There are 5 ways to turn a row about zero (a turn may also mirror it). The second row of each pair is the first, turned, with some noise. The first 50 pairs use one turn. New pairs use 3 turns, one after the other, and a turn may come again.
Known pairs, each followed by its turns in order:
[ 1.94  1.72  0.98  0.54  0.98 -2.76  1.83  0.69  0.16]
[ 0.31 -1.73  2.51  0.12  0.01 -0.59  1.93  2.69 -0.08]
fone

[ 1.70 -0.12 -2.46  0.56  0.16 -0.13 -0.68  2.85 -0.01]
[ 0.60 -2.19 -0.99 -0.89  0.48 -0.07 -0.20 -1.56 -2.92]
Pov

[-0.58 -3.39  1.42 -0.22  1.05 -0.65  2.31 -0.25  3.32]
[ 3.27 -1.95 -1.48  3.23 -0.31  0.71  1.05 -0.16  1.87]
fone

[-0.84 -1.15  0.10 -2.40 -0.07  2.41  4.14  0.37  2.28]
[-4.15  0.65  2.13 -3.38 -0.60  0.22  0.38 -1.22  1.43]
Pov

[ 0.78 -0.50  0.16  0.31 -1.31  1.34  0.35 -0.20  2.15]
[-2.11 -0.78 -0.16  0.55 -0.96  1.00  0.29 -1.36  0.51]
Pov

[-0.16  3.11 -3.91 -0.25 -0.24  0.55  0.10 -0.02  3.13]
[-1.86 -2.42  0.85  3.79 -0.39 -0.01  0.71  1.16  3.24]
Dagim

[ 0.56  0.25 -3.29  0.33 -1.43  0.80 -2.74 -0.49 -0.32]
[ 0.78 -0.45 -1.05  1.84 -2.12 -2.03  0.12 -1.70 -2.46]
Pov

[-1.12  3.45 -1.66 -2.17 -0.80  1.42  1.05  0.29  0.10]
[ 1.54 -1.17 -0.24 -2.81 -0.79 -0.27  1.69 -2.54 -1.73]
nagal

[ 0.58 -1.68  0.40  0.71 -0.36  0.28  0.25  0.11 -2.09]
[-0.05  1.24 -1.06 -0.38  0.10  0.71  0.21  1.46 -1.77]
Pov

[ 0.13  0.91  1.76  0.29 -1.52  0.26 -1.59 -4.16  2.62]
[ 1.42 -2.26  0.63 -2.75  1.08  2.08  0.54  0.28  3.39]
Dagim

[ 0.06  0.31  4.16 -3.73  0.59  0.91  0.12 -0.75  0.09]
[ 1.29  1.23  1.32 -3.24 -0.20  0.84 -0.14 -1.79  3.69]
rar

[-0.46  1.44  0.95 -0.20 -2.95  0.50 -0.12 -0.28 -0.32]
[-0.43 -1.76  1.12 -1.80  0.71 -0.29  1.39  0.88 -0.83]
nagal

[ 1.35 -0.07  0.06 -0.34 -0.26 -2.15 -0.26  0.23  4.16]
[ 1.72  1.71 -1.47  1.79 -1.76 -0.80  2.16 -1.88  0.24]
rar

[ 0.63  0.58 -2.04 -2.83 -1.34  2.40  1.06 -1.31  1.18]
[ 1.96 -1.91 -2.84 -1.70 -0.17 -1.17  0.50  1.42  1.35]
rar

[ 1.47  1.36  0.49  0.76 -1.48  0.52 -4.16  2.21  1.45]
[-1.82  0.54 -2.35  2.19 -0.31 -1.24 -1.63 -3.38  1.34]
rar

[-2.93 -0.47 -2.44 -0.15  0.55 -1.33 -1.30  0.65  0.68]
[ 1.49 -0.53 -1.06  2.15 -0.45 -3.01  0.22 -0.41  1.45]
Dagim

[-2.01  0.41  0.86  0.92  1.82 -0.05  2.15 -0.71 -0.04]
[ 0.96  0.55  0.50  0.94 -1.51  0.01  2.93 -0.81 -0.28]
fone

[ 0.13 -0.15 -0.36 -0.13 -0.61  1.67 -0.59  0.13  0.10]
[-0.52 -0.38  0.04 -0.22 -1.47 -0.10  0.74 -0.15 -0.74]
Pov

[-3.32 -1.04  0.65 -1.91 -2.15  1.91 -0.22  1.87  1.34]
[ 0.19 -4.85  1.42  0.27 -1.42  0.12  0.03 -1.00  0.76]
nagal

[ 0.11  0.62 -1.58  0.31  0.21  1.37 -0.54 -1.14 -1.19]
[-1.34 -1.75 -1.04 -0.54  0.53  0.30 -0.14  0.94 -0.05]
rar

[-1.09 -1.34 -0.53  0.62  0.49 -0.42  0.05 -0.58 -4.16]
[ 1.57  2.95 -0.55 -0.39  0.76 -1.02  0.73  2.11 -2.00]
Pov

[ 0.78 -2.14  0.18  3.57 -3.93 -1.04  2.27  4.16 -0.16]
[ 3.52  3.01 -1.59 -0.75 -0.18  0.66 -0.69  5.51  1.77]
fone

[-2.82  1.09  0.34  0.50  0.23  0.64  0.82 -0.13  1.86]
[ 0.47 -1.09  0.72  0.22 -0.60 -0.83  3.07  0.28  0.79]
Dagim

[-1.07  0.72  0.99  0.39 -1.51 -0.23  0.24 -1.66  2.15]
[ 0.69 -1.37  0.96 -1.51 -0.15 -0.54 -1.38  1.82 -1.20]
nagal

[ 0.03  0.71  1.04  0.19 -0.24  0.26 -0.39  1.53  1.04]
[ 0.56  0.53  0.76  0.51 -1.02  0.64  0.46  1.37 -0.19]
Dagim

[-1.69 -0.50  0.76  1.23  0.86  0.20 -1.36  2.82 -0.05]
[-1.01  2.07  0.04  0.09  0.40  0.24 -2.27 -1.40 -1.83]
rar

[-1.26  0.72  0.79 -1.78  2.04 -0.89 -4.16 -3.82  0.63]
[ 2.22 -1.45 -2.52 -1.68 -1.66  0.98 -0.44 -2.42  3.89]
Dagim

[ 2.37 -1.64  0.56 -0.14  1.88 -0.03  0.16  0.78  0.67]
[-0.49 -1.13  1.50 -0.28  1.05  2.12 -1.06  0.32 -1.64]
Pov

[-1.78 -1.64 -1.68  0.72  2.09  0.91  0.46 -1.54 -0.52]
[ 1.07 -0.19 -1.43 -0.98 -0.58  1.16  1.92 -2.82  0.52]
fone

[ 2.35  0.71  0.11 -0.13 -0.76 -1.03 -2.42 -0.44  3.11]
[-0.22 -2.68  0.15  2.84 -0.57  0.81 -2.04 -1.20  0.61]
Pov

[-2.42  0.52  0.19 -0.59 -2.15 -2.20 -0.11  0.16  0.30]
[ 2.05 -2.02  1.71 -0.39  1.91 -0.31  0.10  0.18  0.11]
nagal

[-0.26  1.16  2.39  0.02 -1.10 -0.57 -1.15  0.25  3.54]
[-0.44 -0.42  1.56  3.04 -1.33  0.39 -2.36  0.83  1.25]
fone

[-2.21 -0.67  0.61 -0.22  1.64  0.16  1.15 -0.43  0.67]
[ 0.86 -0.67  0.10  1.47 -0.93 -1.64 -1.62 -0.81 -0.74]
nagal

[-0.48 -1.34  0.18 -2.63  0.67  0.22 -1.01  0.15 -0.45]
[-0.75 -0.22  1.76  0.48 -0.42  0.26 -0.61 -2.00  1.37]
nagal

[-0.70  0.44  0.35  0.87  0.22 -2.55  0.42  0.58  2.81]
[ 3.00 -0.16  0.30  0.59  0.15  1.13 -1.39  1.62 -0.68]
nagal

[-0.40 -2.54 -0.18 -1.33  0.77  1.65  0.83  0.00  2.25]
[ 2.88  0.77 -1.52 -1.48  1.63  0.54  0.70 -0.67 -0.82]
rar

[ 0.62  0.56  0.46 -0.94 -1.36 -0.20  1.61  0.28 -0.85]
[ 0.16  0.15 -0.60  0.10 -0.13 -1.86  0.28  1.42 -0.95]
fone

[-3.25  0.29 -0.51 -2.93 -0.43 -2.09  1.45 -0.12 -1.29]
[ 1.99 -1.57  1.88  0.33  2.19 -1.24 -0.28 -3.17 -0.61]
nagal

[ 2.37  0.04  1.54 -0.55 -0.43 -0.12  0.05  0.07  1.88]
[-0.23 -0.44  1.93 -1.23 -0.95  1.49 -1.29  1.05  0.07]
Dagim

[ 2.09 -2.44  0.49  1.03 -0.56 -0.94  1.98 -0.11  0.28]
[2.15 0.54 1.29 2.33 1.55 0.51 1.25 0.70 0.03]
rar

[ 1.49  0.14  0.50  1.83 -0.28  2.21 -0.89 -1.50 -0.11]
[-1.47 -0.60 -0.96  0.75  2.72 -0.24  0.95 -0.08  1.31]
rar

[-0.04 -1.57  1.70 -1.04 -0.74  0.89 -0.75 -0.72  0.03]
[ 1.01  0.42 -0.56  1.59  1.28 -1.03 -1.50 -1.31 -0.17]
fone

[ 0.07  0.72  0.79 -0.25  0.60  1.20 -0.06  0.34 -0.15]
[-0.47  0.10  0.24 -0.06 -1.52 -0.24  0.70 -0.23 -0.60]
nagal

[ 0.12  1.66  0.33 -0.29  1.38  0.61 -0.17  0.38  1.59]
[ 0.83 -1.62  1.56 -0.25 -0.39  0.67  0.38 -0.88  1.24]
Pov

[-0.59  1.16  0.62 -0.47  0.42 -0.03  0.91 -1.20 -1.09]
[-1.10 -0.06 -1.29 -1.08  0.00  0.00  1.28 -0.52  0.14]
Dagim

[ 2.11 -0.64  3.39 -0.59  1.98 -0.95  2.61 -1.57  0.79]
[ 1.59  2.29  1.78 -0.15  0.33  2.55  2.81  0.45  2.46]
rar

[ 0.68 -0.16  0.24 -0.08 -0.23  0.52 -0.21 -0.80 -0.13]
[-0.07 -0.44 -0.04 -0.47  0.57  0.87 -0.29 -0.28 -0.02]
Dagim

[ 0.99 -0.38 -1.51 -0.09  4.16 -0.85 -0.45  0.33 -0.54]
[-0.69 -2.01  0.59 -1.09  1.82  2.43  2.51 -0.90 -0.04]
fone

[ 0.32  0.51  0.19 -3.55 -2.12 -0.10 -1.08  2.55 -0.95]
[-2.82  0.70 -1.72  0.92  2.35 -1.86 -1.38  1.76 -0.60]
fone

[-1.86  1.43  0.11 -2.33 -0.19  3.58  0.79 -0.22  4.16]
[ 0.26 -4.65  1.69  1.23 -2.25  1.26  2.66  0.51  0.05]
Dagim

New pairs. What belongs after each?
[-2.14 -0.12 -0.04  2.79 -1.89 -1.21  1.86 -1.24 -0.43]
[ 1.93  0.62 -0.63  2.21 -0.69  0.87  0.73  0.69 -3.43]
rar fone nagal

[ 1.51  0.42  1.89 -0.82 -0.37  0.28  1.24  0.05 -0.06]
[-0.66  0.09  0.10  0.79  2.16 -0.64 -1.11 -0.85 -0.46]
rar fone rar

[ 1.18 -0.30  3.46 -0.92  1.05 -0.40  0.13  1.03 -0.84]
[-0.69 -1.91  2.23 -0.10  1.60  1.29  1.88 -0.63  0.00]
rar nagal nagal

[-1.00 -1.01 -0.83 -0.70  0.38  1.74  0.65  0.60  2.45]
[-0.99 -2.30  0.61  0.36 -0.40  0.82  0.27 -1.60  1.90]
rar Pov rar

[-4.16 -0.30  0.09  0.05 -1.23 -2.97  0.35  0.79 -1.26]
[-1.42  0.23 -2.78 -0.22 -2.19 -1.88  1.02  0.90 -3.08]
nagal rar nagal

[-0.30 -0.57 -1.40  0.52  0.11  1.56  0.55 -0.16 -1.38]
[ 0.59  0.42  0.95 -2.07 -0.06  1.28  0.20 -0.58  0.22]
Pov Pov nagal

[-3.79 -2.24  0.33  0.17 -1.25  0.54 -1.20 -0.36 -0.19]
[-1.78  1.02  2.55  0.68  2.10  1.31 -1.02  2.11 -0.33]
rar Pov fone

[ 0.71 -4.16 -0.31  3.98 -1.03 -2.17  0.74 -1.76 -0.46]
[ 0.17 -3.05  1.38  1.62 -0.60  1.65  4.70 -1.16 -1.91]
nagal fone Dagim

[-0.36 -3.50 -1.39 -0.15 -1.09 -0.64  0.07 -0.33 -0.28]
[ 0.72  0.99  1.40 -3.33 -0.69  0.50 -0.14  0.24  0.90]
Dagim Dagim nagal

[ 1.60  0.18 -2.52  0.19 -1.02 -1.18  0.62 -4.16  2.52]
[-1.10  0.27  1.87 -3.08  1.42  1.16 -2.92 -2.76  0.98]
fone rar Dagim

[-1.19 -4.16  1.74 -2.97  3.52  0.10 -1.33 -0.66  0.02]
[-0.66 -5.14 -1.80 -2.01  2.13  0.33 -1.42  2.11  0.49]
nagal nagal Pov

[-0.69 -1.44  0.70 -0.15 -2.12  3.05  0.02 -0.40  0.96]
[-0.84  1.06  1.27 -1.31  0.81 -2.05  0.01 -2.40 -1.42]
Dagim Dagim fone

[-0.70  4.16 -0.71  1.15 -3.18 -0.46  0.38 -0.06 -0.62]
[ 0.47  0.33  2.42 -1.92 -1.52 -0.92 -1.30 -3.53  1.58]
Pov Pov fone

[-0.98 -2.97 -1.19 -1.47  0.08 -2.38 -1.00  0.98  1.83]
[-3.53  0.68  0.42 -0.86 -2.55  0.27 -0.70  1.79 -0.79]
nagal Dagim nagal

[-1.90 -1.21 -0.35 -1.19  0.47  0.64  1.19 -1.65 -2.18]
[-2.42  0.03 -1.88 -2.24  0.70  1.14 -0.12  0.67 -0.33]
fone rar Pov

[-0.37 -0.66 -0.74  0.44  0.13 -0.71  4.16  2.57  0.56]
[-2.50  0.64 -1.84  0.99  1.00 -2.66  0.23 -1.83 -1.94]
rar rar rar

[-0.88 -4.16  1.56 -0.64  0.03  2.15 -1.72  0.49  2.98]
[-1.27  0.35  0.22  2.41  1.46 -3.35  2.04 -3.53 -0.65]
fone rar Dagim

[ 0.25  0.83  1.71  0.15  0.02 -0.88  0.35 -0.53  0.25]
[-0.51 -0.47  0.20  1.21 -0.66  0.46 -0.98  0.19 -1.01]
nagal Pov Dagim

[ 0.08  0.39 -1.00  1.14  0.44  2.01  2.73 -1.11 -1.80]
[-0.40  3.27  0.76 -0.13  0.96 -0.91 -1.42 -1.26  1.19]
Dagim Dagim Pov

[ 0.64  0.66  0.44  0.66  0.50  0.25  1.04  1.42 -0.17]
[-0.31  1.09 -0.03  0.62  0.02  0.72 -1.27 -0.58 -0.85]
nagal rar rar

[-1.65  1.94  0.42  0.34  0.00 -1.08 -0.88  1.75 -2.80]
[-0.02  0.70  0.38 -1.66 -3.64 -1.29 -0.62 -0.87  0.02]
nagal Pov nagal

[ 0.19  2.33 -0.23  2.00  0.33  0.00 -1.18  0.92 -2.07]
[ 2.40  1.14  0.35  2.61  0.14  0.06  1.02 -1.20 -0.44]
rar nagal rar

[-0.25 -4.16  0.58  0.30  1.73  0.85 -0.52 -0.92  0.79]
[-1.40  1.09  3.36  0.16 -0.78  1.94 -1.71  0.73  0.82]
nagal Dagim Dagim

[ 0.55 -1.11  3.27 -1.75  1.33  0.31 -0.65 -0.75  1.89]
[ 0.39 -1.87  0.72  3.56  0.09  1.33 -0.23  0.58 -1.57]
nagal nagal nagal

[ 0.37  0.62 -0.76 -0.41  1.14  2.18  1.36 -3.60  4.16]
[-0.02 -1.15  2.07  2.20  0.39 -1.03  0.77  2.43  4.80]
Dagim nagal nagal

[-4.16 -0.10 -0.37 -0.34 -0.65  1.03 -0.19 -0.51  1.01]
[ 3.58 -1.00  1.56 -0.71 -0.12 -0.27 -0.51 -0.77 -1.48]
nagal rar fone

[-0.59 -1.29  0.24 -1.57 -0.68 -3.06 -0.23 -3.84 -0.27]
[ 1.75 -0.27  4.09 -1.36  0.02 -0.14 -2.13 -0.61  0.57]
fone fone Dagim

[-2.35  0.34 -1.10  0.37 -0.09 -4.16  1.67  0.81  0.13]
[-1.28  3.09  1.11  0.81  0.16 -0.75  1.17 -3.77 -0.07]
rar rar rar

[-1.08  0.18  0.55  0.39  0.66 -0.02  0.18 -0.68 -1.03]
[-0.41  0.80 -1.56 -0.20 -0.46 -0.10 -0.28 -0.31 -0.43]
fone nagal Dagim

[-0.23 -0.55  0.55 -0.80  1.17 -1.87 -0.24  0.37  4.05]
[-0.21  0.12  2.38  3.31  1.19 -0.40  1.45 -1.78 -0.15]
nagal rar Pov

[-1.16  0.66  1.54  0.09  1.07 -0.50  0.46 -3.35 -2.22]
[-0.62  2.18 -1.69  2.06  0.51  0.84  0.95  2.88 -0.71]
rar nagal Pov

[ 0.86 -0.55  0.02  2.63 -1.34  0.33 -0.29  0.21 -2.39]
[-0.51  1.67 -1.74 -0.48  1.42  2.23 -0.47  0.91  1.16]
Pov rar fone

[ 0.75  1.91  2.45  0.78  0.39 -0.76  1.60 -0.01  0.33]
[-0.81  0.39 -0.16 -1.06 -1.67  0.46 -2.19  1.08  1.73]
fone Dagim rar

[ 1.75  1.66  0.16 -0.36  0.68 -0.94  0.85  0.86 -3.85]
[ 1.84 -0.33 -3.97  0.19  1.17  0.43 -1.35  0.73  0.06]
Dagim Dagim nagal

[-1.66 -0.77  1.37 -0.71  0.00  0.27  0.76  0.24 -0.24]
[ 0.85 -1.12 -0.99  1.30  0.66 -0.12  1.20  0.30 -0.57]
fone rar nagal

[ 1.08  0.86  0.48 -1.95 -1.05  0.32 -0.74 -1.46  0.50]
[ 1.22 -0.37  1.33  0.18 -1.79 -0.10 -0.36  0.54 -1.65]
Pov nagal Dagim

[-0.78  0.74  1.09  0.78 -0.13  0.16 -0.43  1.75 -0.11]
[-0.63  1.13 -0.75  1.10 -0.50 -0.76 -0.87 -0.65 -0.69]
Dagim rar rar

[-0.69  1.54 -0.39 -1.55  0.22 -2.20  2.30 -4.16 -0.12]
[ 0.77  2.58  0.28  0.33 -0.87  3.41 -3.17  1.91 -0.40]
nagal Pov Dagim

[-0.16 -0.31 -1.11  0.87 -1.01 -1.45 -0.63 -2.24 -2.98]
[ 2.05  0.00  0.36 -2.67  1.90 -0.51  0.83  0.18 -1.44]
Dagim fone rar

[-0.57  1.63 -0.43 -0.13  2.54  0.76  1.09  1.64  1.23]
[-1.40  1.33  0.35  0.16 -1.83 -1.16 -1.35  2.36  0.06]
Pov Dagim Pov

[ 1.45  0.42 -0.69 -0.06  0.54  1.31  0.63 -1.37  0.17]
[-1.15  0.78 -0.58  1.54  0.24  0.76 -1.11  0.20 -0.32]
rar rar Dagim

[ 0.82  0.25 -0.92 -0.32  0.94 -0.05 -0.46 -0.10 -0.42]
[-0.56  0.73 -0.59  1.00  0.08 -0.58 -0.04  0.18 -0.09]
rar Dagim nagal

[ 1.27 -0.11 -4.16  0.08 -0.48 -2.07 -1.57  2.37  0.90]
[ 0.99  1.66 -0.35 -1.02 -2.89  2.41  1.03  2.60 -1.90]
Dagim Dagim nagal

[ 0.32  2.51  0.11  0.64  0.67  3.37 -0.27  0.36 -0.03]
[ 1.08 -2.35  1.02  0.55 -0.63 -0.74 -0.68  0.54 -3.14]
Dagim nagal rar

[-1.73 -0.43  0.02 -1.05  0.85  0.75  3.49  1.05  3.43]
[ 0.89 -0.48 -3.63  0.53 -0.38  0.78 -1.44 -2.75  2.55]
fone nagal nagal

[-0.85 -0.44 -0.05  0.33  0.00  0.25  1.94  0.50  1.71]
[-0.41  0.29 -0.72  0.31  1.49 -0.97  1.88 -0.49  0.36]
nagal Pov nagal

[-0.65 -0.74  0.45 -4.16  1.44 -0.19  2.20  0.34 -0.76]
[-1.03 -1.13 -0.21  0.31 -2.18 -2.04 -1.86  0.82  3.17]
Dagim fone Dagim

[-0.38 -2.00 -0.13 -0.18 -2.16 -0.60  0.82  2.50 -3.04]
[ 1.72 -0.74 -2.29  2.44  1.06 -1.71 -0.03 -1.17 -2.27]
nagal nagal Pov

[-0.38 -3.44 -0.16 -0.32 -0.14 -0.82  0.42  0.77  1.60]
[ 0.09  0.69 -3.68 -0.57  0.84 -0.36  0.68 -0.76  0.12]
fone rar nagal

[ 1.23  4.16 -2.32  0.72  1.43  0.04  2.15 -0.47  0.09]
[ 3.25 -0.36 -0.95 -0.63  2.39 -1.07 -1.50 -3.22 -0.60]
fone fone Pov

[ 1.15 -2.74  0.01 -1.19 -1.02 -3.18 -0.89 -1.36  0.07]
[-1.11  1.96 -2.56  2.38  1.58  1.81 -0.08  0.25 -0.90]
Pov Pov nagal

[-4.16  2.80 -1.64  0.49 -0.22  0.13 -0.99  1.18 -0.17]
[-1.79 -0.57 -1.70  0.60  0.85  2.22  1.60  2.12 -3.32]
Pov rar nagal

[-0.12 -0.49 -1.44  1.24  4.16  4.16 -0.07 -1.68  0.30]
[ 2.41 -0.33  2.23  1.65 -4.19  2.22 -0.95  0.50 -1.99]
Pov rar nagal

[-0.80  2.58 -0.92 -0.55  0.82  1.41 -0.06  2.49 -0.74]
[ 2.04  0.77 -0.97  1.93  1.70  0.67  1.24  0.04  1.95]
Pov rar rar

[ 0.94 -3.13  4.16 -0.36  1.08  2.90  2.31 -0.23  1.59]
[ 2.50 -1.07 -0.11 -3.10  0.97 -2.93  1.93 -3.75  1.05]
fone nagal Pov

[-0.01 -1.26 -0.88  0.20  0.12 -3.87 -0.58  0.03 -0.90]
[-1.12 -0.76  2.38  1.49  0.77 -0.08  1.43  2.45  1.09]
fone Pov Pov

[ 0.79 -0.42  2.79 -0.87 -0.08 -4.16 -1.61 -0.83 -1.71]
[ 0.85 -0.16 -1.70  2.31  3.60  0.59  1.62 -1.15  2.39]
Pov rar Dagim

